There are 9 hidden switches. A switch that is on adds its own fixed numbers to the row, and there is some noise. The rows also spread widely along 13 directions, which tell nothing about the answers.
In the rows, zero is written as 128.
Some rows, each with its switches (1 for on, 0 for off) after it:
[124 155 126 110  75 153 101 116 103 108 181 173 165 109  85  96 118 103
 139 153 177  92 117 107 129 106  93  87 114 120]	0 0 1 0 1 0 1 0 1
[148  71 131 111  84  91 101 156 129  77 107 149 154 131  73  84 116 112
 126  88 138 164 135 159 140 161 119 158 107  80]	1 1 1 1 1 0 0 1 0
[106 119 105 121  89 145 131 155  85 141  80  84 139 103 120 125 170 127
 116 147 155 134  86  92 135  34 140 115 145  84]	0 0 1 1 0 0 0 0 1
[ 91 151 110 122 112 132 137 113 136 145 139 108 142  75 123 116 118 135
 140 155 148 121 130 101 138  96 164  90 147 104]	0 0 1 1 0 0 0 0 1
[135 107 170 110 119 101 134 123 140 104 119 127 113 157  95 108 124 138
 113  95  81 197 163 182 135 180 120 209 128  96]	0 0 1 0 0 0 0 0 1
[ 91 135 129 107 123  98 163 161 141 148 103 132 125 127 122 144 112 142
 127 137 107 146 152 119 189 123 133 108 145  93]	0 1 1 1 0 0 0 0 1
[110 128 133  95 106 133 113 103 129 164 148 109  97 129 119 156  95 138
 172 108 136 101 147 153 161 144 185 152 177 119]	0 1 0 1 0 1 0 0 0
[ 95 176  98  96 129 131 147 124 128 166 197 127 124 169 143 151 134 139
 123 156 143 115 141 152 182 126 121 121 136 161]	0 1 0 1 1 0 0 0 0
[140  99 148 119  97 122 108  99 152 144 120 173 135 116 100 131  64 107
 161 113 134 118 171 135 143 159 135 111 122 101]	0 0 0 0 0 0 0 0 1
[103 133  98 131 137  98 107 156 122  98 148 132 155 115 120 103 155 108
 108 129 145 123  99 162 109 173 120 140 105 155]	1 0 0 1 0 1 0 0 0
[115 110 138 121 138  88 119 187 128 106  96 115 156 138 139 109 160  96
  78 126 106 143  98 176 123 156 110 157 117 132]	0 0 0 0 1 0 0 0 1
[114  74 135  97 163 146  96  82 141 184  74  98 177 154 142 114 109 109
  96 111 170  95 106 179 101 149 154 139  73 104]	0 1 0 0 0 0 0 0 1
[111 107 164  95 115 125 102 123 139 149  94  88 118 106 118 135  89 134
 153  90 115 129 132 148 150 135 190 164 177  80]	0 1 0 0 0 0 0 1 1
[134  99 130 128  88 136 132 123 114 106 183 159 101 172 102 135 161 147
 156 144 150 141 149 120 147 140 106 150 157 139]	0 0 1 0 0 0 1 0 1
[104 134 107 126  93 132 174 133 109 125 190 144  93 180 118 158 189 177
 159 158 154 160 139  91 164 102 104 134 136 143]	1 0 1 0 0 0 0 0 1
[121  71 120 131 117 133 161 115 110 148 152  60 126 142 144  96 165 163
  98 167 180 134 133 107 143  81 166 131 161  85]	0 0 1 1 0 0 0 0 1
[150  70 133 121  85 147 133 118  86 138 174  99 115 187 120 113 162 152
 117 146 188 124 127 116 152  85 127 151 145 102]	0 0 0 1 0 0 0 1 1
[124 104 105 163  90 149 153 111 161 109 169 220 106 109  90 152 165 135
 195 181 154 141 195  93 145 172 115  99 171 165]	1 0 1 0 0 1 0 0 1
[ 87 197 124  81 152 200 101  92 120 165  83 141 135 146  91 158 182 114
 106 114  99 145 108 206 102 137 104 205 119 159]	0 0 1 1 0 1 0 0 1
[136 109 127  92 107 150 152  86 133 177 166 113 102 189 130 143 128 139
 129 156 129 153 182 164 191 124 130 165 146 111]	0 1 1 1 1 0 0 0 1
[ 88 150  71 114 145 105 108 177 114 142 123 122 157 141 135 144 154 128
 115 116 147 115  85 141 140 107 123 123 115 147]	1 0 0 0 0 0 0 0 0
[122  87 132 142 155 102 145 129 147 109 140 115 142 135 154  96 156 101
  83 172 100 175 149 166 128 184 113 150 131 149]	1 1 0 0 0 0 0 0 0
[146  54 130 131  76 131 147 149  93 123 122 107 114 134  99 102 157 142
 123 153 166 142 150  99 169  85 144 141 185  66]	0 1 1 1 0 1 0 0 1
[121 112 117 122  98 149 153 124 137 154 101 178 103 157  92 182 135 153
 161 133 123 164 174 118 177 117 116 119 149 116]	0 0 0 1 0 0 0 1 0
[ 78 173  99 107 157  84 140 138 146 124 162  95 145 109 127 104 112 158
 108 118 113 159 130 165 145 155 160 142 135 112]	0 0 1 1 0 0 1 0 0
[ 89 161 136 129 108 130 105 134 146  90 150 163 149  50  81 103 117 129
 170 120 163  84 125  94 111 154 155  90 171 139]	0 1 1 0 0 0 0 0 1
[132  52 145 125  62 119 123 126 128 124  93 165  99 152 108 162 128 135
 195 113 170 105 127  96 133 136 136 105 110 107]	0 0 1 0 0 0 0 0 1
[104  68 118 125 150 124 172 124 140 138 111  89 114 176 141 143 183 177
 118 136 141 188 137 150 144 157 156 175 144 111]	0 1 0 1 0 0 1 0 1

New rows, each followed by its switches (1 for on, 0 for off):
[116 126 136 119  93 163 130 137 108 153 114 113 104 113 129 154 156 111
 142 173 113 125 137 103 169  72 134 127 210 122]	0 1 1 0 0 0 0 0 1
[144 120 109 123 111 131 131 123 105 118 178 149 162 169  95  80 145 124
  81 151 160 141 147 141 143 120  78 138 104 116]	0 0 1 1 0 0 0 0 1
[113 128 125  87  87 106 116 155 104 146  89 136 134 148 118 147  97 106
 133 115 112 135 106 138 164 105 111 119  89  79]	0 0 1 1 0 0 1 0 1
[107 157 146 117 123 109  92 148 122  90 170 136 170  85  94  68 103 108
 108 115 159  86 115 135 117 165 132 119 145 129]	0 1 0 1 0 0 0 0 1
[145  66 147 107  71 163 133 109 107 125 130 135 112 186 103 133 179 130
 143 143 156 158 132 132 146 114 102 165 120 114]	1 1 1 0 1 0 0 1 1
[116  71 114 129 123 112 168 122 122 142 160 114 116 198 169 143 169 146
 121 172 159 146 125 134 145 148 119 128  91 135]	0 0 0 1 0 0 1 0 1
[107 151 107 107 141 100 100 123 152 145 195 136 160 112 131 101  82 101
 120 135 154  73 137 159 144 172 140 106 119 142]	1 0 1 1 0 0 0 0 1
[115 145 121 113 108 153 126 115 119 120 174 159 118 159  96 132 170 133
 137 141 141 127 136 150 136 151 105 161 126 156]	0 0 1 1 0 1 0 1 1
[ 93 165  80  93 118 117 131 176  95 139 154 103 124 154  99 138 155 169
 125 105 150 139 116 126 185  79 136 153 173 113]	1 1 1 1 0 0 0 0 0
[ 94 167 110 124 123 101 153 137 131  84 176 131 131 144 125 116 179 146
 124 136 121 188 110 150 114 160 102 153  84 161]	1 0 0 0 1 0 0 0 0
[ 99 111 119 115  99 106 118 123 138 102 138 119 147 118 137 111 141 113
 154 131 176 103  84 134 103 161 145 108  62 136]	0 1 1 1 1 0 0 0 1
[133  61 109 146 103  93 137 140 143  83 141 136 170  96 105  60 139 121
 110 154 178 142 137 128 122 159 134  99 102  95]	1 0 1 1 1 1 0 1 0
[106 134 129  96 107 135 111 109 122 140  97 109 148 109  90 112 110 140
 131  90 150 135 116 138 115 109 155 141 109  75]	0 0 1 1 0 0 0 0 1
[139  96 103 113 104 150 109 100 128 142 148 128 131 150 106 123 137 127
 145 128 161 132 145 145 151 128 139 157 136 119]	0 1 1 1 0 0 0 1 1
[ 73 134 134 123 114 103 208 142 150 127 128 125 105 134 143 162 151 183
 152 160 117 197 145  99 166 130 139 101 128 103]	0 0 0 0 1 0 1 0 1
[134 135 107  87 110 172  80  80  97 196 113 103 143 151 126 140 108  96
 122 119 136 117 116 168 135  72 131 152 111 108]	0 0 0 0 0 0 0 0 0
[ 87 123  93 131 159 131 130  93 171 148 143 111 139 114 169 147 145 129
 148 161 128 149 125 157 118 173 164 130 115 160]	0 0 0 0 0 0 1 1 1
[114 108 135 114  74 100 154 147 135 135 118 183 116 143 114 157  95 125
 172 141 134 122 154  93 187 134 109  70 101 101]	0 1 1 1 0 0 0 0 1
[123 122 108  91 110 120 121 175 100 143 156 141 128 174  92 134 127 145
 121 120 143 118 144 144 212 114 117 156 174  96]	0 1 1 1 0 1 1 1 1
[113  94  80 123 101 111 129 168 125 126 126 112 124 142 128 151 177 139
 156 123 170 136 110 128 158 123 155 143 155 130]	1 1 0 1 1 0 0 0 1
[ 69 170 118 118  90 113 148 172 112 105 124 125  99  81 122 157 157 139
 176 142 119 124 103  91 152 115 153 102 167 137]	0 1 1 1 0 1 0 0 0
[109 140 131 113  93 118 125 126 112 120 179 117 131 115 114 107 113 144
 146 137 155 120 124 103 149 106 143 111 147  95]	0 0 1 0 0 0 1 0 1
[126 106  99 128  98 115 133 167 106 134  94 129 139 133 114 133 146 124
 121 133 136 153 120 114 155  85 121 125 129  91]	0 0 0 1 0 0 0 0 1
[133 129 123 120 116 158  78 119 107 105 148 150 163  99  62  76 131 110
 112 111 176  94 131 151 110 145 131 149 168 125]	0 1 0 1 0 1 0 0 0
[122 102 155 132 133 100 130 183 124 102 135 186 156 159  90  99 134 133
  84 128 152 102 138 128 141 162  81 113 138 128]	0 0 0 0 0 0 0 0 1
[ 62 200  89 108 173 110 127 147 135 142 191 117 172 109 130 105 133 142
  97 134 167  85 104 152 132 153 142 117 123 156]	1 0 0 1 0 1 0 0 1
[ 86 131 112 120 131 109 176 154 141 115 145 182 118 146 121 154 154 137
 137 170 107 158 159 132 176 181  95 109 133 151]	1 1 1 1 0 1 1 0 0
[113 110 163 104 107 114 131 148 119 134  89 141 148 119 113 106  99 103
 108 143 117 121 138 129 157 126 117 109 121  78]	0 1 1 0 0 1 0 0 1
[172  18 120 137  91 107 142 145 127 148 102 165 128 170 101 120 112 119
 119 144 147 137 193 134 186 137 116 127 138  67]	0 0 1 1 0 1 0 0 1
[ 89  97  98 116 166 104 137 181 121 137 117  65 138 151 153 130 179 166
  96 128 143 145  98 145 155 118 166 156 176 119]	0 1 0 0 0 0 1 1 0
[122 126 116 126 113 129 129 144 142 129 127 182 124 145  89 152 139 141
 145 120 131 141 162 147 156 149 115 131 160 141]	0 0 0 0 1 0 0 0 0
[ 96  73 118 110 135 162 163  73 134 153  72 101 142 140 121 131 153 168
 125 139 162 185 127 135 118 130 162 138  93  75]	0 1 0 1 0 1 1 1 0
[ 93 147  81 110 141 108 143 145 137 129 170 110 143 154 152 128 165 132
 122 158 128 157 120 160 159 144 121 149 116 149]	0 1 1 0 1 0 1 0 1
[114 129 149 104  93 145 153 120 118 122 186 115 105 144 119 122 154 137
 126 171 133 139 148 125 170 119 122 134 174 134]	1 1 1 1 1 0 0 1 0
[ 86 127 110 134 154 109 176 139 145 129 163  99 135 133 157 115 165 158
 102 173 147 148 134 120 148 143 142 115 139 140]	0 1 0 1 0 0 0 0 1
[ 75 157 170 101 107 117 165 131 155 128  88 133 126  91 139 144 114 113
 140 162  81 154 131 117 147 141 129  90 109 110]	0 1 1 0 1 0 0 0 1
[108 117  97 118 138 169  98 104 109 140 122 134 142 172 112 143 193 136
 120 116 187  99  88 157  87 132 119 149 105 175]	0 0 0 1 0 0 0 0 0
[134 124 104 137 112 113  91 131 127  95 153 191 191 106  84  74 107  83
 105 135 161 115 133 137 109 163  81  91  78 135]	1 0 0 1 0 0 0 0 0
[ 75 114 130 121 130 156 160 159 116 110 133 166 134 157 114 142 212 155
 123 175 182  97  98 101 132 147 100  97 134 165]	0 1 1 1 0 1 1 1 1
[110 116  61 138 103  95 129 184 107 125 164 138 153 123 135 128 143 121
 138 161 180 112 104  89 168  98 120  74 129 121]	1 0 0 1 0 0 1 0 1
[139 107  43 115 113 115 102 185 114 124 104 118 141 138  88 133 167 123
 125 102 119 197 141 174 184 106 134 196 188  99]	1 1 1 1 1 0 1 0 0
[ 80 162  68 160 122 112 147 137 149  83 133 116 123  62 122 135 185 153
 169 137 129 188 116 112  99 140 166 128 141 155]	0 0 0 1 0 0 0 0 0
[ 98 164 115  86 104 113  86 131 137 149 133  94 141  79 131 132  85  94
 153 112 123  95 102 159 148 122 173 118 135 116]	1 0 1 1 1 0 0 1 0
[111 130  82 105 114  92 128 130 129 128 165 123 127 175 137 144 131 137
 149 111 141 153 112 176 148 161 128 149  80 135]	0 0 0 1 1 0 1 0 0
[110 118 131 119 126 153 122  84 137 145 195 136 133 134 131 109 126 127
 132 170 174  70 149 122 137 144 137  96 157 159]	0 1 1 0 0 0 0 0 0
[ 90 171 127  91 137 123 132 110 138 166 126  94 131 115 141 134 103 120
 117 133  97 139 132 162 149 124 147 140 121 110]	0 0 1 1 0 0 0 0 1
[101 154 108 105  92 132 111 137 117 145  93 153 112 128 123 187 133  98
 171 120 103 139 106 135 139 121 115 121 101 144]	1 0 0 1 0 0 0 0 0
[126 140 132 101  92 135 105 159  80 145 132 131 147 130 120 111 118  80
  98 163 118  93 112 129 169  72  94 104 131 105]	0 0 1 0 0 1 0 1 0
[ 92 116 164 112  93 142 136 140 111 110  71 105 117 122 129 147 189 126
 137 131 135 137  70 124  90 122 137 135 112 131]	0 0 0 1 1 0 0 0 1
[111  82 164 140 126 113 146 163 145  98  75 171 121 136 105 138 166 134
 122 128 110 149 142 128 123 176 105 133 142 132]	0 0 1 0 0 0 0 0 1
[ 92 130  86 107 139 121 116  93 134 154 143  60 146 131 149 119 131 154
 132 109 171 134  91 156 112 119 182 146  83 116]	0 0 0 1 0 0 0 1 0
[125  88 102 118  99 117 120 117 125 127 160 147 142 154 103 118 116 145
 149 114 193 115 137 120 141 143 135 113 107 113]	1 1 0 1 0 0 0 0 0
[151  82  98 151 120 153 120  77 164 128 182 182 147 118  72  97 128 141
 143 144 179 136 209 128 137 164 137 130 177 127]	1 0 1 0 0 0 0 0 1
[116  92 163  85  56  91 126 129 116 127 154  75  90 120 160 138  83 109
 186 135 136 101 112 133 169 144 182 125 126  83]	0 1 1 1 1 1 1 0 1
[ 98 138 115 128 146 145 144 117 128 142 160 105 118 135 135 134 178 147
 117 154 138 138 132 155 130 145 149 165 161 152]	0 0 0 1 0 1 0 0 1
[128  80 111 134  95  88 134 136 121 130 149 114 134 146 169 124 123  98
 134 164 150 116 109 122 137 135 124  94  66 125]	0 0 0 1 0 0 0 0 1
[108 126 100 148  70 129 110 174 118  67 113 170 153  54  67 108 163 115
 170 130 172 124 109  63 119 109 129  87 159 118]	1 1 1 1 0 0 0 0 1
[ 82 158 139 125 116  80 184 162 142  88 156 152 150  82 107  96 101 151
 124 159 112 185 155  91 170 154 119  88 130  82]	1 1 0 0 0 1 1 0 1
[162  56 125 126  60 103 133 105 150 134 142 146 125 131 138 117  84  82
 167 171 119 157 179 139 184 154 129 117  90  84]	0 1 1 0 1 1 0 1 1
[170  44 116 114 119 121 128 112 140 154 157 153 153 174  93  87  94 119
  96 142 157 146 210 166 194 158 116 160 139  71]	1 1 1 1 0 1 0 1 1
[114  98 155 130 134 136 135 104 147 122 130 183 166 120  94  98 109 127
 112 149 158 121 158 134 115 183 114 100 120 109]	0 0 0 0 0 1 1 0 1
[ 97 129 154 106 124 107 149 121 150 122 148 137 134 119 111 122 100 144
 126 129 124 148 150 147 146 174 137 117 141 109]	1 0 0 1 1 0 1 0 0
[103 141 136 106  84 161  95  73 145 127 145 183 136  98 100 144  98 107
 196 134 164  82 120 118 110 163 132  79  91 142]	0 0 1 1 0 0 1 1 1
[ 92 108 161 118 102  83 156 170 167  98  71 157 137  87  90 129 102 150
 154 106 127 140 146 108 153 170 153  91 138  80]	0 1 1 1 1 0 0 0 1
[119 122 101 142  99 104 128 161 145 112 115 150 133  74 102 132 119 120
 161 133 120 157 152 120 161 143 153 121 159 103]	0 0 0 1 0 1 0 1 1
[102 120  98 120 112 119 145  94 151 138 197 124 107 129 135 146 126 157
 179 146 160 136 151 124 152 155 164 121 141 133]	1 0 1 1 0 0 1 0 1
[112 113 128 121  64 114 150 133 112 112 175 112 100 123 136 130 139 132
 169 165 149 136 129  84 162 110 140 107 133 113]	1 1 1 1 0 0 0 0 1
[ 82 131  64 155 189 102 164 142 186 127 133 133 139 119 132 133 180 175
 119 142 122 180 165 153 138 177 155 141 163 160]	0 0 1 0 0 0 0 0 0
[ 87 140 114 124 143 105 158 150 160 135 159 182 123 160 112 154 138 175
 145 130 147 116 161 126 164 170 120 111 142 152]	0 0 1 0 0 0 0 0 1
[ 84 172 171  88 111 168 139  85 110 142 148 128 132 132 122 131 134 126
 115 157 133 116 104 122 114 115 104 102  93 140]	1 0 0 1 0 0 0 1 0
[130  95  66 121 148 130 151 100 167 179 125 168 178 148 109 112 116 123
  97 161 159 152 192 170 167 153 117 115  94  99]	1 0 1 1 1 1 0 0 1
[116  63 168 118 101  79 168 143 144 132 117 116  98 161 128 136 109 173
 142 114 131 148 156 120 166 148 154 132 132  74]	0 0 1 0 0 0 0 0 1
[115 119 119 105 126 105 135 112 139 144 154  99 132 129 118 104 110 141
 122 119 135 149 147 165 149 152 159 162 121  89]	1 0 1 1 0 1 0 0 1
[109 141  90 136 150 102 152 103 171 101 205 157 185 115 103  55 116 149
 100 154 169 153 174 146 134 181 121 103  96 131]	0 1 1 0 1 0 0 0 0
[141  89 159 124  57  86 154 148 117  92 196 182 104 159 113 124  93 125
 166 162 133 126 170  86 194 155  91  90 129 105]	0 1 1 0 0 0 1 0 1
[101 106 100 122 118 102 139 133 148 144 105 120 123 116 125 142 124 148
 154 117 143 138 135 139 144 147 171 132 117  97]	0 0 1 1 0 1 0 0 1
[156 109 109 108  90 137 114 107 128 151 156 181 128 170  67 137  94 131
 146 104 150 148 189 147 175 135 109 155 138  97]	1 0 0 1 0 0 0 0 1
[112 137 116 119  86 116 154 116 136 112 101 128 133  90 125 117 126  92
 137 167  85 200 142 144 147 134 120 122  86  99]	0 1 1 1 1 1 0 0 0
[ 88 152  98 109 129 104 134 135 141 160 143 142 138 131 127 149  98 151
 156 113 152 112 130 136 161 140 153 111 106 116]	0 0 0 0 0 1 0 0 1
[134 110 136 114  87 133 118 114 120 132 157 150 129 135  96 118  98 123
 147 127 160 114 154 119 156 131 129 118 136 103]	0 1 0 1 0 0 0 0 1
